All groups share one centre, and each spreads out both ways along 8 directions, with some noise.
Some rows, each with its group after it:
[ -6.9  22.8 -31.7  -8.2   2.3  11.1  10.7  11.0  32.7  25.7 -16.4 -15.6
  16.2 -21.5  -1.4  35.3  17.6  -6.2 -12.1]
pagi
[ 24.4  -5.8  21.5  22.5  14.8 -20.2  -0.2  13.5 -25.8   0.3 -21.7   6.8
  -1.8  -9.9   5.6  12.9   9.4 -13.1  -2.8]
pofu
[  3.0  20.9  25.0 -22.8  -6.5  39.3 -28.4   9.9 -12.8 -30.4  14.6 -38.7
   4.4 -44.8 -36.5 -27.5  14.9   7.7  35.7]
pagi
[  1.6  -5.0  11.0  -1.6  32.8  -5.5   5.4  -5.3  -4.6   6.8  20.2  -6.7
 -13.8 -24.4  23.3 -13.1  10.8   1.3 -12.9]
saz
[-31.5  15.3 -26.5  15.5 -46.1  -6.1 -43.7  20.5 -72.5 -26.3 -42.9   3.7
 -35.7   1.0 -36.2  71.3  10.1   9.7  19.4]
Gube
[  4.4  -4.4  16.0  -2.1  15.8  26.7  -0.2  10.8  32.1  30.9  -9.3 -34.8
  26.7 -28.7  10.4 -13.7  -2.0 -11.5 -24.2]
pofu
[-17.4  25.8 -14.1  -5.4 -11.4   5.5 -26.5  -0.6  22.9  -3.6 -17.1 -23.6
  15.4 -16.2 -24.8  -5.3 -11.4  -0.9 -18.3]
saz
[  9.5  12.7  -1.1 -10.3  -0.1   3.1  25.6 -10.3  -0.1 -38.7 -35.8   1.2
  18.5  11.8 -18.8 -12.4  -9.6 -11.9  19.4]
pofu
[ 22.5  29.7   5.7  -9.6  27.2  -1.1 -19.8   2.1  12.2 -13.8  31.4   4.8
   6.0 -42.4 -19.2 -13.0  26.6   8.5  16.1]
pagi
[  7.0  -4.7 -12.9 -11.9  23.4   1.9   8.3  -3.0   4.0   6.0   5.8  -2.3
   2.9 -19.3   1.3  -5.1   1.7   2.3   0.4]
Gube
[-14.7 -12.1 -10.7 -21.3  31.1  13.7  41.8  -7.6 -24.1 -16.7 -38.5 -31.6
  -8.0  -9.6  13.9  -0.7  -4.6  -6.1   4.2]
pofu
[ -6.6   6.9  13.4  15.8  32.8  11.2 -33.2  29.4  -1.8  -4.5  -6.4   5.6
  13.9  -9.8 -19.4  13.4   7.9  13.8  22.8]
Gube
[ -1.8  26.9  12.0   8.4   2.7   2.4   4.6  17.4 -15.7 -39.7 -68.3 -15.9
  15.8  -2.9 -31.7  19.5  -0.7 -18.0  19.8]
saz
[-21.2  26.8  -0.7   5.4 -14.7  22.3  14.0  35.8  57.8  16.3  -4.3 -32.4
  19.2  34.1 -32.2  13.3   0.1  -2.7  31.5]
pagi
[-20.4  15.7   1.1  -3.5   3.7   2.7  10.5   6.6   0.6  -7.2   3.1 -16.8
 -16.7   5.4   1.9  10.9  12.4   2.4  13.6]
pagi
[ -7.1   3.6   7.7 -15.2  -1.4  19.3 -12.0 -10.2 -36.5 -29.5   0.9  -2.6
 -10.4 -21.9  -3.1  -0.6  14.6   8.5  18.7]
pofu
[  7.4 -12.8  -0.1 -13.6  -0.1  15.3  13.7  -5.3   2.8   7.1   5.2  -9.9
   5.5  -7.4   8.4 -11.7  -4.3  -2.1  -0.2]
Gube
[-16.8 -22.1 -24.8 -33.2   8.2  18.3  33.5 -20.3 -39.0 -30.4 -24.4 -17.2
 -14.0  -3.5   4.5  -7.1 -17.8   3.6  16.3]
pofu
[ 35.0  11.5  12.8  -4.3   7.7 -36.8  37.8 -30.4   2.4 -18.3  10.4  11.0
  -9.8  -0.7  18.3 -33.1   5.3 -20.8 -13.6]
Gube
[ 12.7  -5.3   4.1   6.6 -11.6   4.1  -2.8  11.5  -4.9   0.7 -18.3  -2.7
  11.2  -3.5 -12.1   4.9  -4.6  -9.2   0.6]
pagi
[ 47.9 -34.1  28.8  18.7  39.4  -7.8  -6.6  11.1  -8.6   3.2 -11.3  19.1
  28.9 -19.9  -3.2 -25.1 -12.9  -8.9  -3.3]
saz
[ 10.4 -15.8  11.1  -3.8  13.9  19.1  -2.1   3.4  -2.4   9.3  -6.8 -11.9
  17.8 -24.3   2.8 -12.8  -4.6  -4.9  -4.9]
pofu
[  1.2   7.9   7.8   8.2   6.5   2.1 -16.5  13.7  11.5   4.6  29.2  12.1
  -0.5   0.8  -8.2   8.4  15.3  12.2  19.4]
pofu
[  1.2   5.2   2.3  -4.0 -19.5   5.1   4.4  -2.5  -8.0   0.0  -7.8  -7.9
  -3.7  -4.3   3.1   6.8   6.0  -8.2  -6.5]
saz
[ 23.1  42.7  -5.0  17.8 -75.9 -28.3 -15.5   0.0  14.6 -19.6 -27.2  22.6
  15.4  24.2 -43.1  16.4  -3.7 -23.1  -0.8]
pagi
[-17.5  16.1 -19.2   8.9  -6.8 -19.0   5.0   4.0   4.5  33.1 -24.6 -34.1
 -19.4 -17.5  18.6  33.8   6.5 -14.6 -47.6]
saz
[-19.1 -27.7  39.5  -1.0 -59.2  33.3 -15.2  -5.2 -65.4 -18.9  -7.8 -14.4
 -23.1  13.0  10.4   2.8  -3.9  -2.6  11.6]
Gube
[ -5.5  -1.2  -7.7   7.1  13.4  -5.0  15.3  18.6 -10.1   6.8 -11.9  -4.6
 -13.6   8.9   2.7  27.3  10.1  -0.5  11.7]
pofu
[  8.0  15.6  50.1   5.2   3.1   6.6  -1.2   9.6 -12.4 -37.0  -7.8 -22.3
  -0.2  -3.2 -19.2 -28.6   4.0  -7.4  23.3]
pagi
[ -7.2  -1.0   6.1 -10.0  10.8  38.4  12.0  19.5  -1.2 -14.4 -37.4 -23.7
  23.3 -10.2 -17.3   8.1   1.7  -2.9  28.0]
saz
[  8.5 -12.8  15.2  13.9  30.5  -6.2  14.2  17.0 -10.1   5.1 -11.1  -1.6
  -5.4  -0.8  10.8   9.1   7.3  -4.7   7.1]
Gube
[ -2.7  12.8   7.8  -2.8 -13.7  10.5  -0.5   2.6  15.1  -4.2  -2.3  -9.0
   8.2   4.6  -8.1  -3.7   2.6  -1.9   4.6]
Gube
[ -8.5   2.1  14.8   7.2  29.4  13.2 -29.0  17.4 -11.4 -11.6   3.7   3.0
   2.5 -14.1 -13.4   2.1   7.2  15.2  20.4]
Gube
[ -0.9 -14.5   1.5  15.1  29.8 -24.9  37.1  20.8 -43.7  -6.9   6.8  21.2
 -46.3  33.7  18.1  40.5  24.3   6.9  41.0]
saz
[  2.2  17.5  12.3  -1.1  17.4  10.5  30.0   3.1  39.6   5.0 -36.0 -34.3
  29.1  -9.7   5.1 -11.9  -5.1 -22.8 -19.8]
pofu
[-14.4  14.6   1.0   5.4  45.4 -28.1   3.5  -2.8  -6.0  11.4  -6.2 -28.5
 -25.9 -33.4  27.6   3.7  18.3  -6.3 -39.8]
saz
[-13.0  -2.4 -15.0  -5.4   2.2   0.2  -8.6  -0.7  -6.5   1.9  16.1  -3.1
 -14.0  -2.5  -1.1   1.3  -1.0  11.6   1.9]
saz
[-10.0  -1.5   9.1   2.5  40.6 -13.1   9.2   2.8  -6.8 -12.5  41.6  13.3
 -28.4  18.5  11.5 -11.1  11.9  20.2  30.3]
pagi
[-28.9  -4.7  -5.3 -20.0 -23.5  32.8   5.7 -20.5  14.6   0.1  -1.6 -14.5
   9.3   6.4  14.6 -13.8 -12.1   4.1 -11.5]
pagi
[-14.3   1.8 -14.8 -10.5 -26.6   8.3   8.9  -2.1 -20.6  -1.0 -16.9 -18.4
 -15.3  -1.8   0.0  21.9   3.9  -3.5   0.8]
Gube

New rows, each followed by its group:
[ 34.1 -10.4  32.4  14.7   5.3 -28.4  24.4  -3.8 -40.3  -7.7   1.8  22.1
 -24.6   2.7  29.7   7.0  22.1 -17.1  -1.7]
saz
[ 19.2 -27.9 -20.6   6.2 -16.6 -19.2  -3.1  -3.9  25.4  16.1  33.6  28.6
  10.4  41.8 -18.3 -30.4 -39.5  11.2   8.9]
pofu
[ 21.9   8.6  25.1  22.8 -19.6  -9.0 -44.5  13.2 -19.6   8.0  14.5  15.9
  -5.3 -18.9  -6.7  14.5  20.8  -0.4  -6.5]
pofu
[-31.9   9.1 -20.3 -16.0  12.7  21.4 -15.2   1.9   3.4 -14.1  -3.7 -22.3
  -0.4 -11.9 -21.4  -2.6  -4.7  16.2  15.5]
saz
[ 33.3 -18.6  12.0   8.6  16.5 -18.4 -26.4 -10.0   8.0  11.2  35.9  26.1
  11.5 -16.2  -0.8 -41.3 -13.6   7.0 -17.3]
saz
[-13.1  44.0  -7.9  -2.1 -23.9  -5.3  25.9   3.1  45.0   0.2  -9.3 -19.4
   1.9  23.8  -6.2  14.0  10.9 -13.7   0.5]
Gube
[ 11.5 -28.6  -6.0  18.1  37.7 -13.9  12.6  29.3 -20.3  11.5  -6.6  16.1
  -7.7  16.4  -2.4  23.1  -1.9   6.4  26.6]
saz
[-14.0  20.8   5.6  -5.8  20.0   3.8  -8.9  -1.4   4.8 -18.2  16.3  -4.0
  -9.2 -11.7  -1.6  -7.9  15.6  12.1  13.5]
Gube
[  3.5  -3.7   3.8   8.3  15.1 -25.1  17.0 -10.6 -24.5  -9.2 -17.4  15.2
 -14.4   1.4  25.3  10.4   7.7  -7.1 -14.9]
pagi
[  4.0  -3.9  -2.9  -4.5   2.9   4.0 -25.3  -6.3  -0.5  -1.3   3.8  -2.2
   8.7 -20.6 -12.5 -20.9 -13.0   6.7 -10.1]
saz
[ 26.0 -22.6  48.4  23.6  35.9   3.7  11.9  24.4  19.2  11.9   5.7   8.5
  25.0  14.5   8.1 -20.2  -1.3  -6.6  14.1]
Gube
[-18.9  31.3  18.4   2.8   9.4   8.5 -18.1  12.9  -5.3  -1.5  25.0  -7.5
 -22.3 -19.5   6.8  24.2  43.8  11.1  11.1]
pofu
[-15.4  13.7 -33.0  37.6  46.8 -58.6  -4.7  36.6  -7.3  -0.9 -26.3  11.3
 -28.4  23.2 -24.6  40.1  -6.6   7.8   8.4]
saz
[ -4.5  22.8  24.3 -12.2  24.2  21.8   5.5   2.1 -11.5 -25.2 -21.0 -20.0
   4.9 -32.6   3.8   3.1  26.6  -4.7  13.2]
pofu
[-30.2  18.8   4.9 -19.7  10.6  12.2  -7.7 -17.9   9.4  -2.0  41.7 -23.3
 -22.9 -15.0  18.5 -22.6  15.7  15.2  -8.1]
pofu
[ 11.7 -24.0 -10.9  -1.7 -22.3  14.3  -4.6   4.5 -12.6   9.2 -16.2  -2.0
  12.2  -3.4 -11.8   2.5 -18.5  -3.4   0.7]
pofu
[ 15.2  -7.3   0.1  21.3 -10.2 -25.2  21.9  16.9 -10.1  25.1 -12.4   7.4
 -16.2  17.4  17.0  36.8  10.0 -16.3  -8.7]
saz
[  8.5 -10.0   9.1 -28.2  -0.9  27.2  -8.7 -27.2 -18.2 -38.1   6.3   4.7
  13.8 -23.2  -8.7 -44.1 -12.8   8.3  14.1]
pofu
[  0.1   7.8  10.4   1.1 -19.7   3.7  -6.2  -5.7  14.7 -15.3  10.9   4.1
   8.1  19.7 -11.6 -18.5  -8.2   1.9  10.2]
pagi
[ 29.7 -46.0  15.7  -8.1  17.1  45.3  16.2  24.7  10.8  20.3  12.6   7.2
  36.0   6.0  -4.1 -11.5  -7.0   2.5  40.1]
saz
[ 12.3 -39.1  11.8  18.5   6.4 -11.5  10.5   1.7  -3.2   6.0   6.7  28.7
   6.0  39.6   9.3 -14.9 -24.3   3.5   8.8]
pagi
[-24.9  22.1 -14.9   2.9  26.7 -21.2 -15.9   0.7 -15.0 -12.7 -17.5 -19.8
 -19.3 -22.2  -5.5   7.8   1.5   5.3 -17.2]
saz
[  0.3  27.1  -7.0  17.3  -1.1 -12.0   6.0  19.0  52.1  30.7 -25.7 -21.5
  22.3   2.8  -7.1  16.8  -1.5 -18.0 -27.8]
saz
[ 15.6 -61.5 -15.4   1.6  21.3  19.2   7.9  22.2  -1.3  53.4  -6.1 -12.8
  18.1  -7.6   8.9   0.5 -27.4   0.6 -10.2]
pofu
[  4.3   8.2  21.2  -3.4  27.1   7.3   3.3   4.6 -11.8 -40.1  -5.1   5.3
   4.2  -1.6 -15.2 -13.8   6.8   4.0  33.4]
saz
[  3.9   6.4  -2.5   5.9 -13.8 -17.3   5.2  -3.0   3.4  -7.5   2.4  10.2
  -3.6  17.4  -9.7  -2.3  -5.0  -1.0   3.5]
pofu
[-18.5   0.4 -30.2  16.9 -16.8 -26.5  14.8  15.8  46.3  51.9  24.8 -10.7
 -15.7  48.0   6.0  14.4 -15.3   1.9 -16.5]
pofu
[-19.6  10.3 -31.1 -44.4 -90.0  49.9   6.1 -29.7  46.0   8.8  28.7 -24.1
  16.8  15.2 -17.0 -23.9 -20.2   3.4   0.2]
Gube
[ 33.7  -9.6  -6.7  34.1  10.9 -46.9 -37.3   9.7   1.1  12.3 -15.4  22.8
  16.9  -8.1 -23.9 -11.0 -27.8  -7.1 -33.4]
saz
[ 26.5 -42.7   5.2  14.9  55.9 -16.7 -19.9  10.2 -37.6  -7.2  12.4  29.0
  -2.9 -12.4  -8.9 -21.3 -16.2  18.7  16.8]
saz
[-19.6  -1.4  14.6 -11.1  -6.8  31.0 -23.6   2.3 -14.6 -12.6   6.2 -13.9
  -1.5 -10.7  -5.5  -3.3   6.6  12.0  16.9]
Gube
[ 7.2 -0.2 21.9 -3.5 16.7 21.3 26.1 13.9 14.6 -0.6 -4.3 -8.9 14.4  4.4
  4.8  1.2 12.6 -6.5 22.4]
saz
[-33.2  23.0 -11.0 -11.3  55.3   3.5 -22.4  -2.1  12.5 -22.6   1.2 -27.7
  -0.6 -28.1 -16.7 -19.6  -4.6  20.6  -1.0]
saz
[-11.0  -6.1   0.9  -9.3  40.5   4.0  13.7  -1.7  21.0  23.3  57.2  -1.1
 -19.7   0.8  28.8 -13.6  17.8  19.9   8.1]
saz
[-12.2  16.3  14.8 -27.3 -30.4  58.8  37.3   7.6  30.2  -5.2   2.6 -24.5
  19.8  16.9  -0.3   7.8  21.0  -3.5  40.8]
saz
[ 19.6  -2.6  20.3  15.5  -7.8 -11.6 -17.6   2.6  20.4  24.7  15.5  -3.8
  11.4  -6.8   4.6 -16.7  -4.3  -7.2 -28.5]
pofu
[-20.1  10.6  -1.2 -13.2  -9.6  11.3  13.9  -3.5  -7.1  -1.0   7.0 -16.8
 -19.4  -2.8  13.0  13.0  19.5   2.4   5.5]
saz
[ -0.5 -21.8  -2.5  -6.5  20.6  25.6   9.1  18.3  -2.1  11.1   2.0  -6.5
   8.9  -2.5  -0.3   5.3  -1.0  10.6  22.5]
saz
[  4.8  26.9  19.6   2.5  -6.5  30.6 -28.5  23.5  17.3  -0.7   7.1   0.5
  24.8 -17.8 -22.4  17.6  26.7   4.2  23.6]
pofu
[ 10.7  -4.9   7.5   4.0  10.2 -23.0  -4.5 -11.0 -11.4   7.9  20.8   8.8
 -18.6 -14.5  19.3 -10.7   5.7   0.9 -19.9]
saz
[  9.3 -25.6 -22.1   1.2 -26.5   9.9  -1.9  17.3 -40.5  18.5 -43.1  -8.2
  -0.5 -15.2  -8.2  40.2  -7.3 -13.4  -4.8]
pagi
[  7.7  -3.9 -11.0  17.7   4.6 -11.6   6.2  23.5  12.2  20.6 -13.6   3.4
   6.2  16.3  -8.3  20.8  -6.6  -5.8   4.0]
saz
[-13.8  -8.0   1.7  -2.3 -15.8  17.9 -16.6   5.1   1.1  39.4   4.8 -35.1
  -6.0 -31.0  18.3  11.0   5.4  -4.4 -35.9]
pofu
[ 14.4   4.7  12.7  15.1 -10.2 -20.6 -22.2   2.1 -25.3 -22.9  -0.5  24.2
  -5.0   4.8 -17.6  -0.3   1.5   2.2  10.9]
Gube
[-21.0  32.0  -1.6 -19.1   0.1  12.1 -32.8 -19.5  14.6 -44.0  23.6   2.0
   4.6  -8.4 -31.9 -37.6  -4.9  21.9  18.8]
saz
[-20.4  11.3   4.6 -13.1   4.7  30.0  35.9  16.3   8.9 -13.5   2.6 -11.6
  -5.9  24.5  -2.4  19.7  23.1   5.3  49.5]
saz
[ -0.8  13.4   8.3 -10.1 -66.5  27.8 -16.9  -7.0  24.3  -5.8  -3.3  -7.2
  26.3  12.6 -24.8 -16.4 -13.3  -6.1   1.7]
Gube
[ 19.4 -10.0  18.0   2.2  -8.1  -9.3  12.0  -8.6 -14.3   4.8  25.3  15.7
 -15.7   5.9  20.8  -2.7  15.5  -2.9   1.8]
saz
[ -5.4  57.0  40.5  -1.5  -9.6  29.3 -26.2   7.4  49.8  -2.4   8.9 -23.6
  32.2 -33.0 -12.2  -5.1  34.8  -8.6  -7.5]
pofu
[  0.1  -2.9  -1.9   9.2  77.3  -9.2 -44.6  10.4   1.3 -24.9 -16.6  -4.1
  25.2 -38.0 -35.5 -39.8 -27.3  18.5   0.1]
saz
[ -8.2 -12.4 -16.2 -11.0 -23.0  34.1 -23.6  11.3   4.4  12.5   0.4  -8.8
  18.8  -5.7 -23.6   5.9 -13.5  10.3  12.2]
Gube
[  0.0  11.5 -25.4  -1.7 -10.3 -20.9  14.8  -5.1  -8.8  -6.5   0.9   5.4
 -21.5   6.6  -5.5  16.5   5.8  -1.0   4.4]
Gube
[ -0.3  52.9  26.2  -0.4  40.0 -23.1  12.2 -15.9  35.9 -27.0  17.8   3.7
  -1.6  -9.7  12.3 -20.6  32.3  -2.5  -6.2]
pagi
